There are 3 ways to turn a row about zero (a turn may also mirror it). The second row of each pair is the first, turned, with some noise. The first 27 pairs use one turn. New pairs use 3 turns, one after the other, and a turn may come again.
In the rows, zero is written as 128.
Some pairs, each with its turns in order after it:
130  162  125  184  94  123  134  172
110  165  188  84  133  116  115  137 -> T

86  118  155  167  107  140  152  124
143  121  76  129  104  154  123  163 -> G

130  155  156  69  123  130  121  167
148  120  146  85  115  74  99  112 -> G

75  106  177  93  167  133  124  124
165  95  79  143  170  125  112  171 -> T

139  141  140  116  139  122  120  114
116  104  125  113  126  123  126  128 -> D

89  61  102  153  158  160  121  99
145  146  98  146  173  151  190  172 -> G

157  129  127  89  148  164  154  138
103  131  128  115  153  105  101  78 -> D

141  182  90  127  105  167  74  121
80  111  166  150  158  98  183  142 -> D

156  109  120  171  149  148  123  140
97  103  115  120  164  159  144  123 -> G

162  106  129  118  146  188  197  144
120  186  69  123  135  88  170  115 -> T

126  108  153  159  102  160  110  132
104  118  105  108  134  138  121  171 -> G

119  97  146  154  124  114  125  82
151  96  117  156  98  145  110  147 -> D

153  146  185  121  119  147  114  135
158  142  129  121  161  115  96  89 -> T

137  103  117  117  110  119  152  173
149  169  123  118  144  154  133  97 -> D

158  126  83  135  74  127  109  140
114  162  164  134  74  153  121  106 -> T

138  165  120  146  122  131  102  179
138  148  181  126  122  91  109  133 -> T

117  118  132  140  178  89  145  136
139  85  121  100  132  108  159  155 -> T

167  98  147  148  119  147  139  145
95  78  115  121  141  124  131  141 -> G

135  150  118  97  102  133  125  137
137  126  160  123  124  111  101  133 -> G

123  129  137  90  86  156  146  175
128  162  88  132  171  118  153  93 -> D

171  76  124  92  118  113  134  137
107  97  142  159  151  73  142  132 -> G

139  129  48  151  137  130  155  122
132  157  201  142  156  140  101  140 -> D

123  126  180  102  114  194  144  100
128  161  74  152  184  137  103  102 -> T

162  183  134  138  136  145  142  147
134  124  152  92  143  78  147  117 -> D

142  64  127  134  109  118  128  148
167  154  116  109  97  161  149  137 -> T

121  132  169  136  156  167  130  122
126  118  110  77  116  136  161  135 -> G

101  88  152  145  120  132  144  164
161  166  90  143  101  131  126  117 -> D

New pairs, each followed by its turns in order:
130  131  145  123  106  113  84  89
105  131  132  130  159  103  168  106 -> T T T

77  107  149  152  87  125  86  90
83  156  97  101  150  134  77  85 -> T G D

141  99  135  141  148  128  148  88
104  160  114  109  160  119  121  147 -> G T D

141  143  128  130  124  144  148  111
148  136  147  131  121  115  122  149 -> T D T

132  118  143  144  165  120  131  123
110  130  140  118  93  124  140  129 -> G D D

86  141  134  137  84  112  144  105
175  124  120  102  140  102  89  125 -> G D D

195  154  136  157  153  162  95  116
100  161  179  141  129  162  154  178 -> G D D

167  149  112  135  150  91  161  112
108  100  108  160  126  154  83  109 -> T G G

126  73  115  126  123  90  93  112
105  183  112  124  117  129  132  81 -> D G D

144  103  136  138  133  120  140  110
133  105  137  141  133  99  124  123 -> D T D

119  173  135  163  146  162  159  99
74  111  178  156  138  113  128  121 -> G T T

173  148  90  121  100  132  88  148
103  151  135  118  81  160  96  163 -> G D T

159  101  129  80  156  130  138  143
159  157  132  173  105  140  126  104 -> G D T

160  116  171  171  95  113  128  106
71  118  138  124  114  144  175  154 -> D D G

91  116  170  95  90  137  122  131
126  121  106  100  87  80  153  134 -> D D D

158  92  95  147  132  43  86  139
142  89  109  134  163  33  110  133 -> D G G

97  125  100  130  126  123  84  63
125  154  149  79  138  66  104  124 -> T T D

86  125  145  104  146  88  132  89
95  131  143  79  87  123  113  117 -> D G D

123  121  130  127  104  130  154  181
171  113  137  146  142  112  134  94 -> G T D

118  72  169  133  126  142  126  144
100  138  116  137  182  149  102  142 -> D T T

74  102  107  97  160  101  72  146
192  105  76  131  121  109  77  146 -> G D T

129  118  166  82  133  129  159  99
133  145  113  157  122  100  167  87 -> G D T

135  187  96  130  148  208  154  115
155  108  95  172  133  43  123  118 -> G G G

171  128  74  94  79  144  90  130
82  187  82  120  85  115  142  112 -> D G T

161  131  145  118  115  105  116  148
133  119  135  103  143  137  101  155 -> T G T

160  97  120  136  133  178  97  155
172  153  149  111  88  120  168  126 -> D D T

147  210  128  120  175  137  119  98
158  155  182  138  182  108  118  180 -> T G D

152  144  181  121  125  161  120  113
104  129  170  87  145  131  155  137 -> D G T

185  108  123  75  147  173  129  94
139  73  110  104  180  157  175  149 -> D T G

124  118  155  144  173  135  127  153
119  142  162  114  112  92  143  147 -> T D G

84  111  111  125  96  98  90  125
74  88  119  146  123  102  125  143 -> G G D

